The rows are grouped in 4 different ways at once. Each group adds its own fixed numbers to the row, and there is some noise. The rows also spread widely along 16 directions, which tell nothing about the answers.
In the rows, zero is written as 128.
Some rows, each with its group in each grouping after it:
[189 101 126 113 102 101 137  91  94  89 100 161  94 115 171 150  97 115
 114 136 146 113 161 160 146 131 110 137 138 147 149 130] | tedat j_499 zivi (1)
[112  99 131 110  95 126 141 144 150 110 155 182 106 126 122 202 109 116
 131 100 109 110 124 149 170  99  95 166 136 127 125 169] | sopog j_73 Zap (0)
[103 117 118 135 127 126 152 130 152 151 172 141 171 104 155  92 105  99
 177 116 132 163 148 156 120 138 125 130 121 161 125  66] | daz j_643 zivi (2)
[184 108 143 146 166 191 129 154 115 129  95  59 115 127 114 117 154 146
 158 122 133 167 118  86 118 141 124 108 160 110 103 154] | lona j_73 gogu (3)
[147 119 146 117 151 140 138 100 118 121 118 108 144 130 138  92 141 110
 117 158 123 153 165 106 139 126 142  96 109 185 137 140] | lona j_650 Zap (3)
[105 161 112 123 170 197 146 123 172 133 135  77 136 117 132 159 128 129
 174 165 139 161  98  71 119 126 129 130 108 156 158 117] | daz j_135 Tupo (2)
[187 112 121 150 139 111  88 134 101 121 108 115 133 137 132 148 127 153
 139  87 162 100 109  98 129 167 119 134 149 103  92 139] | tedat j_135 Tupo (1)
[ 99 111 131 125 155 135 136  90 123 101 113  88 122 144 124 148 133 111
 108 168 110 180 120 165 137  90 145 115 146 136 155 141] | sopog j_499 gogu (0)
[ 78 119  79 123 138 123 122  78 143  92 145 129 160 141  92 119 136 109
  88 134 184 119 129 144  93 124 125 115 115 108 148  97] | sopog j_650 zivi (3)
[148 110 147 164 120 137  71 154 109 118 102  91 146 126 109  87 149 156
 136 113 148 154 133 132 126 134 114 127 136 120 118 125] | sopog j_643 zivi (0)
[ 92 133 112  97  92 150 134 133 185 122 147 165  99 107 111 159  96 124
  67  93 119 126 128 171 139 147 109 146 112 121 151 122] | daz j_650 Tupo (0)
[151 123 102 155 128 112 135 126 109 121 140 147 133 130 156 113 120 158
 159  93 179  90 123 163  83 143 110 151 136 106 126  70] | lona j_643 gogu (1)
[150  99 134  87 161 103  58 136 161  98 160  97 142 132  87 151  79 138
 128 156 126 139 171 109 134 133 125 104 130 128 124 126] | daz j_135 gogu (0)
[167 103  75  62 140 143 102 120 185 110 142 120 118  91  82 149  55 143
 134 137 173 100 165 112 133 187 116 122 106 144 134 118] | tedat j_643 gogu (3)
[144 101 147 168 120 174 168 156 127 121 172 127 119 147 164 112 147 120
 167 101 129 146 140 134  81  88  93 183 126 154 116 116] | daz j_650 Zap (2)
[ 97 154  87  87 132 163 102 165 169 161 137 135 111 124 123 130 106 141
 153 117 124 154 122 171 138 151 132  73 160 105 133  82] | sopog j_73 Zap (0)
[105 142 154 167 131 116  90  85 114 111 118 128 146 158 183 141 125  85
 109 105 121 185 132 142 128 166 127 115 144 111 159  83] | sopog j_643 Zap (2)
[186 133 126 129 135 133 150 170 111 113 134 138 134 110 116 120 156 145
 107 116 164  73 148  49 104 129  97 148  79 151 133 134] | tedat j_135 Tupo (2)
[122 114 151 123 119  61 140 132 147 120 174 186 135 109 154 163  74 112
 147 109 108 117 148 154 150 152 106 158 123 124 142  94] | tedat j_73 Zap (0)
[164  96 159 151 133 102 152 160 109  94  92 109 119  70  95 114 130 149
 146 140 133 153 136 106 142 131  96 146 127  92 151 135] | tedat j_135 Zap (1)
[145 166 156 156 107 151 132 157  98 130  69 140 120  99 154 110 163 133
 139 109 130 150 129  99 141 153 102 107 126 112 165 112] | lona j_73 Zap (1)
[129 142 139 145 126 122  83 102 101 102 121 135 120 171 180 172 129 122
 148 145 139 138 121 152 129  95 119 123 159 132 151 118] | sopog j_73 zivi (0)
[148 123 146 109 141 103 138 113 130 118 143 107 133 124 125 138 103 132
  87 145  97 137 132 146 164 130 150 149  95 206 161 161] | daz j_73 gogu (0)
[109 167 105 151 148 150 123 114 136 148 157 108 157 168 170 138 124 109
 169 111 121 158 101 151 115 135 152 136 118 180 153  98] | daz j_499 Zap (0)
[156 110 133 162 135 111 171 168  88 132 119 124 146 103 136 105 153 146
 213 122 133 141 113 135 132  81 120 153 137 152 127 137] | daz j_643 Zap (1)
[148 125 148 121  91 121  81 162 120 145  92 161 120 111 174 139 110 152
 189 111 134 123 144 139 154 152 105 103 163 114 103 117] | daz j_73 Zap (0)
[ 80 136 140 152 156 108 139 120 126 133 134 120 124 143 114 161 147 115
  76  92  88 158  68 157 143 115 139 118 161  88 132 139] | tedat j_73 Tupo (3)
[ 94 128 118 124 117  82 199 133 134 115 141 191 111  85 126 169 113 116
 130 113 118 110 108 170 145  99 105 155 127 107 170 118] | tedat j_643 Zap (3)
[ 99 141 122 133 162 102 134 156 140 129 186 133 162 147  89 134 143 127
  99 101 111 113 110 125 117 117 133 137 112 119 138 115] | sopog j_650 gogu (0)
[135 143 164 132 125 176 141 154 148 114 111 130  86  97 142 149 133 160
 158 132 114 130 129  89 128 123  83 134 139  85 142 107] | lona j_643 Zap (1)
[105  86  76  88 131 119 138  94 142 128 145 136 135 124 107  90 121 132
 109 136 152 108 155 172 122 115 134 100 129 145  95 109] | tedat j_643 Zap (1)
[140 116 114 119 103  97 162 172 125 115 185 205 142 120 128 156 111  83
 149  86 127 119 165 145 140 108  99 151 108 150 153 119] | sopog j_73 Zap (0)
[144 112 150 131 171 104 142 158 133 115 163  93 180 101  71 114 123 116
 143 143 121 156 141  77 151 132 132 138  89 172 160 144] | sopog j_73 gogu (3)
[107 124 102  62 151  87 124 109 149 128 172 171 126 135 133 131 105 153
  84 132 130  64 151 131 123 153 131  69 148  86  95  68] | sopog j_73 Zap (1)
[173 137 153 116 139 129  78 142 134  98 153 124 121 142 125 129 119 147
  97 144 141  90 172  76 104 129 103 127  96 152 142 116] | tedat j_135 gogu (3)
[ 96 150 157 139 134  79 101 169 132 118 168 161 145 140 103 144 138 143
  71  95 111 107 101 130 136 105 113 144 114 115 163 117] | sopog j_650 Tupo (2)
[108 139 165 163 127  83 104 118 108 103 125 150 158 136 153 133 141 109
 112 118 138 129 140  97 118 143 100 132 111 110 159  92] | tedat j_73 Zap (2)
[176 149 135 128 133  88 100 154  89  93  94 142 127 128 125 177 128 127
 120 107 126 122 130  99 145 135 118 116 127 108 170 148] | daz j_499 Zap (0)
[162 105 117 144 111 162  93 101  97  94  99 137 111 169 183 177 140 140
 155 121 197  93 124 108 104 114  95 145 153 128 104 143] | sopog j_73 Tupo (2)

New rows, each followed by its group in each grouping:
[117 143 150 144  98 131 179 136 108 156 117 174 140 107 167 121 174 113
  77  88 107 102 111 108 161 144 123 133 111 144 118 139] | sopog j_135 zivi (2)
[ 98  91 126 107 108  86 111 129 141 137 161 186 135 141 122 148 124 134
  93  89 125  71 130 160 141 111 116 133 141 115  69 142] | tedat j_650 Tupo (0)
[133 146 112 126 148 150 163 152 147  97 178 127 108 134  98 136 128 125
  48 100 131 125 124 125  90 126 109 158  90 132 187  99] | sopog j_499 Tupo (2)
[113 124 135  95 179 145 127  97 151 115 165  99 139 155 117 133 134 120
 102 169 109 131 144  90 127 111 144  92 124 150 122 131] | sopog j_650 Zap (3)
[128 131 161 109 109 121 147 129 147 129 147 179 100 120 182 151 106 116
 101  99  89 120 157 140 131 163 109 118 143  95 116  92] | daz j_650 Zap (0)
[118 122 141 139 130  46  97 146 104 103 144 162 132 135 103 146 129 158
  71  88 120 102 102 166 141 106 117 131 149  83 141 118] | sopog j_643 Tupo (1)
[183 126 138 115 125 201  98 176 153  94 115  95  90  99  97 112 121 157
 136 146 154 148 169  84 111 122  79 130 112 133 161 116] | lona j_643 zivi (2)
[ 77 144 118 100 161 189 164 148 169 145 150 107 135 120  93 128 164  93
 114 142  93 167 131  74 137 104 125  91 110 146 132 134] | tedat j_73 Zap (2)
[153 107 144  89 124 135  82  86 143  88 139 127 104 142 137 124 106 152
  46 147 138  97 183 114 124 145 113 108 116 143 117 111] | sopog j_643 Tupo (1)
[128 100 122 129 116 151  56 112 138 132 107 109 142 154 131 140 122 134
 118  91 150 134 121 115 150 184 124 115 150 119  85 146] | sopog j_73 Zap (2)
[104 142 131 118 149 131 116 193 178 166 182  98 154 105  82  98 112 184
 152 133 105 121 105 140 141 116 137 152  96 178 135 121] | daz j_135 gogu (0)
[104 121 139 122 144  80  70 100 154  97 129 120 170 116  98 133  95 140
 112 138 154 122 154 113 130 169 117 120 103 104 150  92] | lona j_643 gogu (0)
[135 142 118  92 137  93 170 192 131 172 139 180 158  78 126 113 126 103
 146  85 101 132 143 109 163 170 136  77 131 117 122 105] | daz j_650 Zap (2)
[120 147 147 131 119 109 131 157 111 167 119 179 142 112 186 145 130 100
 162  93 104 153 123 141 168 139 130  89 163 125 121 101] | sopog j_643 Tupo (2)
[180 167 144 111 159 183 119 178 134 125 149 100 127 138 117 111 157 110
  83 107  93 153 171  37 113 146 120  88  94 159 146 120] | daz j_643 Zap (2)
[159  70 131 126 158 102 101 114 132 123 196 125 146 166 142 139  99  96
 126 102 117 135 157 135 121 130 128 127 161 133  66 117] | tedat j_135 zivi (2)
[161 132 101 112 120 152 177 143 124  99 109 149  81 101 130 125 115 110
 108 120 147 160 151 168 115 129 107 125 125 120 196 105] | lona j_650 Zap (2)
[120 156 129 167 148 192 149 105 138 128 134  94 131 143 160 121 156 113
 144 113 129 152 120  84  90 154 115 139 114 126 133  87] | tedat j_643 Zap (1)
[134 147 108 115 115 149 157 113 155 107 134 173 123 108 153 170  92  71
 129 103 154 142 156 120 120 180 101 139 105 124 186  87] | lona j_650 gogu (2)
[135 164 120 132 151 130  99 164 142 140 165 112 123 135 123  95 122 182
 134 127 133 112 112 148 104 110 125 133 114 161 154  78] | tedat j_643 Tupo (1)
[151 124 148 133  97 156 121 136 131 138 105 146  95 121 172 145 122 164
 146 115 127 106 121 146 151 134 109 151 135 144 115 145] | lona j_135 Zap (0)
[145 117 123  89 169  80 110 122 134 129 123 101 170  95  86  96 107 124
  93 149 119 139 160 105 160 179 154  75 107 142 128 115] | tedat j_499 zivi (0)
[122 126 103 122 153  61 154 102 128 107 157 142 150 120 104 162 102 112
  98 102 119 125  96 157 149 143 144 144 130 113 159 125] | daz j_650 zivi (1)
[100 121 178 138 113 141  75  97 142 140 119 129 126 142 190 132 110 112
 147 125  90 183 146 146 162 154 124  95 171 121 104  95] | sopog j_643 Zap (1)
[119 163 185 156 147 148 148 133 126 134 124 130 142 116 176 104 164 114
 135 138 120 137 148  57  96 147 106 104 113 114 131  75] | tedat j_650 Tupo (3)
[131 111 120 102 125 147 147 107 127 122 105 133 116 129 144 166 133 114
 104 119 119 124 122 112 154 131 128 117 136 138 115 165] | daz j_499 Zap (2)
[ 88 144 124 121 114 187 153 106 161 142  93 121 107  99 132 121 139 159
  90 128 140 114  96 133 136 149 122 126 109 135 137 128] | lona j_499 Tupo (3)
[ 90 171 142  95 115 146 157 151 159 135 145 191 112  93 150 132 134 125
 122 134 111 104 165 106 121 116  92  93 113 106 155  63] | lona j_643 gogu (1)
[166 142  97 121 130 108 168 180 115 129 130 155 123 100 107 165 122 153
 139  93 142  92  82 124 165 136 121 168 107 155 175 160] | sopog j_73 Zap (2)
[109 167  95 118 143 162 111  77 145 120 125 102 104 159 173 140 115 161
 100 148 160 115 105 163  85 148 139 115 127 136 153  76] | daz j_73 Tupo (0)
[107 140  57 114 134 124  77 136 144 131 142 129 157 149  82 129 127 134
 120 104 175 109 115 158 117 115 134 117 108 156 137 124] | tedat j_643 Tupo (0)
[155 138  99  92 164 107 148 134  98 104 127 123 136 128 102 128 144 129
 118 162 137 120 141 105 144  95 141  89 115 163 167 141] | sopog j_73 Zap (1)
[112  92 124 174 146 112 182 145 105 142 170 125 187 130 136  71 161 107
 173 112 143 152 126 144 107  98 131 155 115 163 114 106] | sopog j_135 Zap (2)
[155 109 118  95 126 116 130 111 130  90 102 124  89  96 108 113 102 136
  84 155 140 144 157 165 134 137 116 106 140 108 162 109] | tedat j_650 zivi (1)
[172 120 122 141 148 142  93 136 130 120 141 102 113 168 122 178 114 126
 101  69 113 131  94 116 141 159 127 160 137 136 125 163] | tedat j_499 Zap (2)
[172 131 136 103  85 116 109 175 147 114 140 189 123  89 120 140  95 149
 125  98 152  66 178 109 142 152  81 160  77 156 153 121] | lona j_643 gogu (0)
[130 178 153 146 110 129 128 152 118 100 111 155 133 112 133 130 165 144
  91 115 145  86 136  68 101 137  90 137  86 102 170 103] | daz j_650 zivi (0)
[120  93  94 105 140 133 120 121 129 162 148 114 131 152 124 124 118 124
 131 107 109 154 106 200 165 118 163 105 174 163  88 151] | sopog j_73 gogu (1)
[146 166 156 138 163  93 137 200 137 138 227 145 129 144 121 127 114 148
 122 102  76 122 118 154 121  94 123 153 117 151 170  86] | lona j_73 zivi (0)
